The rows are grouped in 3 ways, from coarse to fine. Each group lies inside one group of the grouping before and may be the whole of it. The rows also spread widely along 8 directions, which tell nothing about the answers.
(in the rows, 128 means zero)
Some rows, each with its group in each grouping after it:
[139 132 140 116 135 150 112 130 142 145 146 182 114 119 134 110 130  96
 124 125 105 141 151 156 134 158 150 151  66 113 144  97 142 128 123  95] : q_141 momag q_629
[114 111 152 135 132 103 128 114 131 167 129 139 106 115 144 127 145  92
  88 141 109 161 127 177 126 128 151 163 122 105 109  71 131 114  99  72] : q_141 dazi q_988
[135 120 153 130 111  80 131 124 114 145 121 195 137 155 101 112 153 120
 107 159  77 132 136 158 168 142 135 130 111  92 101  78 121 104 112  99] : q_906 Res q_529
[148 134 118 123 128 157  74 126 180 156 131 177 102  78 163 126 124  91
  92 101 134 193 113 133  68 194 127 144  59 134 176 117 143 108  71 130] : q_276 maru q_308
[136 128 122 157 141 127 112  98  89 132 129 171 104 125 131  73 166  74
 141 143  86 149 157 196 182 175 138 157  62  82  87  40 134 145 148 112] : q_141 mosu q_542
[132 124 102 168 146 135 117 112  94 140 128 146 105 111 139  90 147  74
 106 137 105 145 141 166 155 149 142 164  76 103 100  70 134 139 109 110] : q_141 dazi q_751
[131 176 170 104 127 148  79 113 135 140 125 184 102 110 116 114 171 100
 175 124 116  89 174 173 151 166 168 137  96 139 115  79 136 146 174  65] : q_276 maru q_216
[124 139 147 114  93  98  97 113 156 163 125 199 145 122 124 131 144 108
  80 123 102 139 112 135 135 137 126 142 118 122 121 107 109  91  95  86] : q_276 mora q_340
[145 102 161 126  97  41 112 140 147 135 108 158 164 141 131 126 159 115
  86 179 109 158 106 168 133 124  96 113 180 106 112 100 113  87 110 111] : q_906 pivog q_785
[127 113 156 109  91  93 111 118 151 177  79 195  91 133 120 146 134 126
  80 126  88 180 111 168 118 166 130 130 129 137 135  76 118  91  91  88] : q_132 reva q_863
[169 117 121 135 120 105  85 140 147 112 123 158 143 105 146  99 139  89
 109 157 121 165 114 139 113 157  91 109 112 116 136 132 129 115 106 150] : q_906 Fozom q_339
[169 145 156 147 129 109 136 137 104 133  95 158 124 155  85 136 149 147
 136 169 105  84 155 126 150 108 160 118 137 135 106  76 130 113 152  65] : q_906 Res q_170
[133 147 143  98  94 141  96 114 157 145 130 193 116 103 132 127 139 102
 112 103 104 151 138 132 121 159 131 138  93 130 133 110 118 112 108  89] : q_764 loz q_947
[140 156 138 116  96 106  58 117 162 111 155 208 180  86 140  95 151  80
 106 125 123 131 115 122 132 151 100 127 112 118 131 157 110 107 103 137] : q_276 mora q_602
[163 122 124 140  98 111 125 146 132 126 132 167 158 120 107 139 120 123
  96 152 125 128 121  88 119  92 122 120 136 125 128 130 123  98 105  89] : q_764 sev q_536
[179 131  88 157 110 135 103 140 113  90 152 167 169 106 114  94 135  89
 121 153 128 124 134  88 141 108 111 128  95 107 123 131 139 125 116 128] : q_764 sev q_29
[125 118 129 121  93  97 101 101 136 156  85 207 112 138 127 100 159 109
  85 126  69 169 121 157 154 184  94 115 108 113 112  71  94  98 104 130] : q_906 Res q_367
[115 135 180  64 111 101  61 111 175 138 139 197 132  96 164 103 180  88
 135 121 104 159 128 194 122 181 109 140 128 116 128 103 114 114 137 108] : q_141 mosu q_783
[155 146 123 153 113 115 111 144 127 111 139 188 171 109 119 116 130 104
 107 145 121 112 128 107 134 109 124 141 112 122 123 140 126 115  99 120] : q_132 zeva q_496
[181 118 144 138 134 115 124 172 151 126 131 175 164 118 114 154 104 135
 122 174 148 130 124 110  85 102 151 115 123 129 176 150 145  98  98 107] : q_132 Fuzor q_382
[176 144 129 112 137 153  81 138 157 117 126 160 123  94 139 109 129 101
 146 134 124 147 134 133  97 167 122 113  86 138 159 134 141 132 126 136] : q_906 Fozom q_229
[136 163 131 115  99 116  86 119 126 132 126 236 159 139  99  90 159  99
 145 135  92 106 151 140 179 167 125 124  80 109 126 120 110 116 136 119] : q_276 maru q_641
[160 120 182 112 134  80 110 160 156 142 129 168 157 124 128 146 137 135
 128 175 126 145 128 146 100 118 139 119 154 112 148 122 133  98 117  82] : q_141 mosu q_59
[152 129 131 107 134 152  90 132 162 133 147 196 126 100 148 100 132  82
 135 129  98 181 130 151 100 201 128 127  49 108 167 130 137 128 107 148] : q_906 Fozom q_793
[139 124 148 144 129 121 139 148 147 136 158 146 158 118 132 143 112 117
  91 148 124 136 117 118  94 103 141 153 106 115 130 119 140  98  82  89] : q_906 tefo q_388
[154 142  83 129  89 147  91 110 145 125 125 196 139  99 126 103 123  98
  90  99 101 150 119  81 125 141  85 125  88 138 136 131 109 112  96 128] : q_764 sev q_87
[118 112 125 119 107 104 111 123 143 155 127 187 134 120 150 109 138  90
  79 128  91 178 114 160 136 167 112 154  94  98 124 107 115  99  86 124] : q_141 neneb q_651
[162  86 167 147 131  77 149 157 122 160 103 132 122 164 102 154 129 131
 105 202 101 155 125 166 125 130 154 117 138 100 137  80 143 104 112  85] : q_906 Fozom q_229
[155 123 113 145 124 137 102 113 100 115 148 179 128 122 120  79 155  59
 151 161  89 149 153 170 169 168 126 149  61  82 111  74 147 155 149 127] : q_764 sev q_87
[153 151 132 101  81 120  91 114 136 123 109 190 135 124 100 114 157 113
 131 124 104 106 140 117 152 127 109 111 134 140 115 107 110 118 150  89] : q_764 sev q_29
[186 148 107 152 118 121  85 147 124 106 118 188 170 123 111  98 136 112
 135 162 135 120 133  98 140 138 107 102 103 122 145 144 129 110 117 138] : q_276 maru q_641
[185 141 113 143 119 122 116 128 116 130  79 186 118 149  94 118 137 146
 128 146 101 116 140 103 152 141 114  96 113 139 129  93 117 107 127 112] : q_906 Res q_529
[150 118 158 135 117 103 108 134 117 109 160 132 148 106 122 117 162  87
 139 178 131 124 144 167 142 105 148 145 143 101  90  88 150 138 151  75] : q_764 sev q_536
[142 146 137 116 123 144  96 142 162 148 149 205 146 107 129 120 127 104
 122 131 123 141 132 128 111 165 146 139  64 123 162 132 138 115  94 113] : q_276 maru q_641
[101 147 153  96  96 100 109 106 148 172 100 190 114 123 121 133 161 120
  87 101  93 122 129 156 144 136 130 140 147 142 107  97  89  97 112  64] : q_141 dazi q_751
[139 150  98 111  85 144  66 101 157 102 153 183 146  63 158  84 150  71
 103  91 123 152 119 113 122 150  76 137 101 132 110 131 109 126 113 131] : q_764 sev q_536
[134 108 170 122 109  65  98 134 144 128 134 148 150 121 140 115 159  97
 100 172 114 150 116 183 133 141 112 121 158 105 105 110 124 109 120 107] : q_906 Fozom q_339
[165 130 147 136 123 104 120 152 123 119 135 163 162 135 105 117 134 109
 130 174 109 117 134 133 137 121 133 116 117 106 129 126 129 113 121 112] : q_906 Fozom q_229

New rows. What belongs after each?
[158 162  96 113 120 164  71 106 162 136 103 182 104  76 158  98 130 101
 109  79 121 154 126  98 102 163  98 124  89 159 148 133 104 118 104 128] : q_141 dazi q_988
[168 114 109 167 125 115 124 155 131 153 107 182 143 142 109 136 108 126
  90 170 124 162 113 105 114 145 132 117  92 113 163 120 137  86  72 119] : q_276 maru q_641
[137 162 158  90  98 109  64 102 148 140 115 227 132 124 118  99 174  92
 145 128  92 127 138 169 165 180 119 122 101 116 123 100 107 119 151 109] : q_276 mora q_340
[129 101 206 106 117  67 144 153 149 169 119 180 142 161 104 154 150 134
 110 188  91 141 133 180 132 133 168 128 140  98 131  82 138  92 110  72] : q_906 Res q_367
[154 121 119 118 115 106  69 140 165 103 163 170 171  87 176  74 143  71
 101 142 136 177 116 148 117 156  78 133 106  97 141 148 131 111  98 154] : q_141 momag q_629
[154 133 141 141 123 148 126 128 125 149 119 135  89 109 123 146 126 116
 114 132 123 136 147 132 117 128 166 144 103 135 121  71 147 128 118  56] : q_764 loz q_947
[185 114 160 142 147 107 125 160 124 133 114 140 126 138 109 140 127 123
 135 192 123 131 136 145 115 127 155 110 120 118 148 107 156 122 130  96] : q_906 Fozom q_339
[159 157 154 103 125 118  71 126 155 121 116 168 139  91 139 120 152 125
 138 123 132 123 136 130 111 130 112 116 146 145 129 122 118 112 140  93] : q_141 mosu q_59
[117 118 136 111  88  91 102 108 158 160 103 206 128 124 138 113 154 112
  67 117  79 172 107 145 131 168  91 126 117 120 118  96  95  84  78 125] : q_906 Res q_367
[127 136 168  69  89 103  96 119 179 175  91 211 106 139 123 135 146 138
  97 107  95 144 128 152 132 163 111 111 135 142 149 107  93  89 123  77] : q_141 momag q_629
[105 108 141 123 116 121 107  95 153 164 118 151  80 110 163 119 143  87
  82 114  98 197 110 191 111 190 114 160  95 116 107  49 126 116 103 102] : q_906 tefo q_388
[130 146 148 124 119 141 119 116 151 163 111 144  94 107 133 154 130 125
  93  99 118 121 133 136 102 125 154 146 118 163 120  75 129 117 115  57] : q_906 pivog q_785
[143 104 167 100 120  90  83 133 161 133 122 191 127 111 145 119 160  92
 142 165 118 173 131 210 119 182 122 125 124 107 145  98 135 124 137 129] : q_132 Fuzor q_382
[169 116 128 139 114 132 133 134 116 146 111 172 114 139  95 134 129 117
 127 156 102 141 144 126 138 134 148 123 105 118 132  78 136 122 138  87] : q_764 sev q_536
[139 124 170  97 108  86  99 133 152 147 118 196 140 138 125 113 163 100
 137 158  91 153 135 189 138 174 125 126 117 104 132  90 125 112 142 118] : q_906 pivog q_785
[127 141 118 130  93  91  88  89 113 133  95 194 129 126 127  83 172 106
 107 116  84 133 136 150 179 148  85 123 139 115  84  74  85 107 139 109] : q_141 mosu q_59
[106 101 134 140 120 105 143 117 135 195 104 171  95 138 129 141 127 110
  57 125  84 177 112 160 127 151 146 158 103 112 125  68 116  94  69  78] : q_141 dazi q_751
[174 130  98 140  96 137 117 113 114 151  73 198  96 151  90 116 130 121
 114 135  79 146 136 106 149 159 107 110  93 132 141  79 112 116 136 112] : q_764 sev q_87
[161 145  99 136  87 109  71  86 131 148  61 195 104 124 123 104 156 115
  83 114  98 152 112 124 154 170  78 104 128 142 116  82  89  97 120 120] : q_276 mora q_340
[153 107 149 134 140 105 106 130 119 128 126 146 112 130 134 102 151  80
 133 180 105 160 137 195 138 174 136 128  98  92 118  74 151 139 142 121] : q_906 Fozom q_339
[145 125  82 175 108 132 142 111 104 142 100 182 120 152 115 105 117 112
  76 129  82 150 117 101 150 142 101 133  75 112 114  82 106  96  91 128] : q_906 tefo q_388
[126 161 147  93 100 115  81 103 146 128 128 207 136 111 127  96 166 108
 126 112  88 117 136 150 158 161 108 127 107 125 104 105 106 117 128 113] : q_906 Res q_529
[146 167 138 101 109 137  84 116 168 123 124 170 133  85 138 126 137 131
 100  94 128 108 125 100 104 125 111 123 130 167 117 131 112 107 102  91] : q_906 Res q_529
[131 145  98 153  89 104  98  97 105 144 113 227 149 150 103  83 156  89
  91 133  70 129 127 131 201 152 106 136  82  94 101  89  96 102 114 124] : q_276 mora q_340
[147 130 166 126 131  97  92 126 130 112 133 149 139 104 139 101 173  95
 138 163 121 128 143 177 139 141 131 131 130 111  98  87 141 131 137 106] : q_906 Res q_367
[166 148 171 112 126 106  61 151 173 107 147 147 159  76 150 125 161 100
 143 158 167 126 129 148  91 133 129 124 146 134 145 146 147 116 128 102] : q_276 maru q_308
[122  90 141 143 116  98 142 119 126 171 112 167 102 147 124 126 135 100
  71 153  75 183 114 177 135 169 136 139  97  93 115  63 120 100  92 102] : q_906 Fozom q_793
[172 130 136 158 137 121 112 156 137 123 166 183 176 113 117 126 113  95
 113 171 132 130 129 108 116 122 157 133  77  95 159 146 152 112  89 120] : q_276 mora q_602
[133 126 130 120 105 148 125 133 157 150 158 171 137 102 123 146 117 110
  84 114 114 140 124 103 101 115 146 158  91 127 138 116 142 110  85  80] : q_764 sev q_29
[137 113 144 138 108 104 112 126 124 121 153 134 140 106 130 120 152  87
 108 157 125 136 131 155 137 107 130 148 143 107  91  87 140 128 127  80] : q_764 sev q_536
[166 119 139 148 119  74 110 147 131 114 129 155 178 116 131 114 146 118
 103 170 132 142 119 126 130 105 106 120 154 106 117 127 119  91 106 112] : q_141 mosu q_542
[126 108 108 137 107 117 115 127 163 143 143 182 146 111 156 111 113  92
  60 123 105 201  91 125  96 165  88 146  78 103 142 121 118  86  56 148] : q_906 tefo q_388
[167 150 153 117 148 158 103 144 149 123 144 190 137 104 127 115 133 105
 154 142 114 127 153 126 110 156 158 132  59 122 156 122 150 130 116 121] : q_906 Res q_367
[172 150  87 137  97 125  62 102 145 138  81 195 120 104 134 101 139 109
  88 109 114 157 105 101 132 167  73 104 110 147 137 116 100  99 104 138] : q_276 mora q_340
[144 154 156 110 113 124  65 100 154 144 110 155 105  89 144 126 162 101
 114 117 130 130 126 161 121 153 127 131 136 150 114  85 129 126 137  75] : q_276 mora q_340
[157 162  94 144  97 136  85 113 136 135  96 204 125 118 119 106 142 115
  98 107 113 128 125  92 139 154 104 114  94 142 137 120  99  93 106 127] : q_276 maru q_308
[149 124 112 141 113  98 117 125 114 148 100 209 135 151 115  91 142 102
 110 157  83 154 131 132 166 150 113 120  95  92 132 105 102  99 110 132] : q_141 dazi q_988
[132 144  92 166 117 131  77 105 117 108 148 144 144  79 157  79 150  73
  92 117 141 134 126 138 137 140 103 155  98 123  91 105 128 129  98 121] : q_276 maru q_641
[124 144 114 131 126 149 103 117 147 129 177 191 157  81 155  95 126  84
  96  96 111 147 132 117 117 138 126 170  59 107 124 129 126 113  78 122] : q_141 mosu q_542
[122 125 130 120 102 110 121 120 152 164 124 212 140 125 130 125 130 122
  72 115  87 167 114 123 126 144 116 143  97 112 133 111 100  80  75 108] : q_141 mosu q_542
[140 136 176  76 111  96  96 126 160 168  88 217 112 143 117 126 154 120
 145 148  89 151 141 173 139 173 137 109 126 121 152  99 105 105 144  95] : q_141 dazi q_988
[169 144 168 102 109  99  77 136 164 142 113 194 149 118 119 134 146 121
 127 154 121 134 121 138 122 148 126 108 131 129 154 127 125 100 124 103] : q_276 mora q_340
[155 106 144 152 136 101 110 156 143 145 133 147 144 115 138 134 130 105
 102 176 142 164 119 155 102 142 143 138 111 105 144 107 158 108  86 105] : q_276 maru q_641
[148 152 136 122  95 113 108 121 130 146  87 226 125 136  94 122 145 125
 121 131  88 119 138 130 159 150 120 121 116 136 127 101 103 114 131 106] : q_132 zeva q_496
[126 150 132 118 104 115 107 117 145 150 110 177 135 108 125 130 141 124
  84 103 112 113 120 112 130 114 124 137 138 150 119 124  95  97  95  78] : q_141 dazi q_751
[169 127 125 139 112 111 101 122 138 138  79 126 100 116 135 133 141 136
  84 128 140 128 126 125 122 110 100 110 168 159 121  91 115 102 127  72] : q_141 momag q_629
[149 153 172 103 105 104  91 152 156 114 146 180 167  95 123 138 136 118
 128 141 137 111 126 134 108 103 144 133 142 142 134 149 134 104 106  86] : q_132 reva q_863
[145 113 119 149 114 100 125 156 134 116 152 205 186 127 119 121 123 102
 102 168 117 139 121 125 130 120 128 137  96  93 148 144 127  97  84 138] : q_132 Fuzor q_382
[106 143 148  84  84 111  54 106 192 160 122 196 122  83 164 116 163  89
  89  94 117 175 111 162 107 193  94 135 122 140 129 113 105  96  98 111] : q_276 maru q_216
[151 136 179 122 131 116 134 140 120 148 104 179 110 150  84 157 142 139
 159 169 114  88 165 169 142 117 191 124 127 134 134  76 139 128 164  55] : q_132 Fuzor q_382
[138 142 107 163 106 129 132 119  92 142 110 185 115 133 100 116 124 112
  90 124  92 123 137 124 156 119 146 148  90 127 106  81 122 104  94  92] : q_132 reva q_863
[148 118 160 116  95  79  76 130 163 153  83 168 120 118 136 132 160 116
 104 155 128 166 116 163 117 168 103 104 161 135 133  98 114  93 117 104] : q_276 maru q_216
[160 115  89 150 111 117  92 126 148 122 120 139 131  92 155 104 123  96
  67 124 120 178  98 116 101 147  77 119 113 131 129 128 117 103  78 149] : q_906 Fozom q_229
[154 121 151 109  93  86  93 116 151 152  59 161  98 131 124 136 153 137
  89 137 106 159 105 147 115 161  89  86 172 152 128  91  92  92 127  99] : q_906 Fozom q_793
[161 150 103 160 116 141 111 116 117 118 109 131 119 102 121 120 129 123
  85 118 129 102 125  90 121 104 115 118 131 160 104 115 113 111 111  87] : q_906 Fozom q_793
[163 111 133 132  89  79 113 161 133 103 156 192 205 127 109 111 135 101
 110 185 118 144 117 106 138 101 100 119 138  87 130 152 122  95 108 127] : q_764 sev q_536
[169 150 154  92  96 108  72 151 187 120 114 210 164  91 135 133 133 126
 120 130 134 143 113 109  86 145  93 106 146 155 163 172 114 102 107 132] : q_132 zeva q_496
[183 142 118 133 114 121  86 142 149  95 116 184 165  98 129 117 128 119
 130 146 151 122 128 105 110 119 104 104 130 143 153 159 124 110 121 136] : q_132 Fuzor q_382
[150 122 136 131 106 101 127 126 131 167  64 146  98 136 119 150 131 147
  75 128 113 138 119 130 125 123 120 122 161 150 122  86 105  87 107  69] : q_141 neneb q_651
[142 124 118 136  98  87  69 125 140 121 125 197 158 112 143  79 163  75
 111 156 111 171 119 160 152 184  82 122 107  93 121 116 115 103 113 154] : q_276 maru q_216
[144 134 118 147 122 141 134 139 135 140 138 194 143 119 113 145 104 123
  95 131 118 118 133 103 114 110 154 143  84 128 148 125 129 104  87 101] : q_132 Fuzor q_382
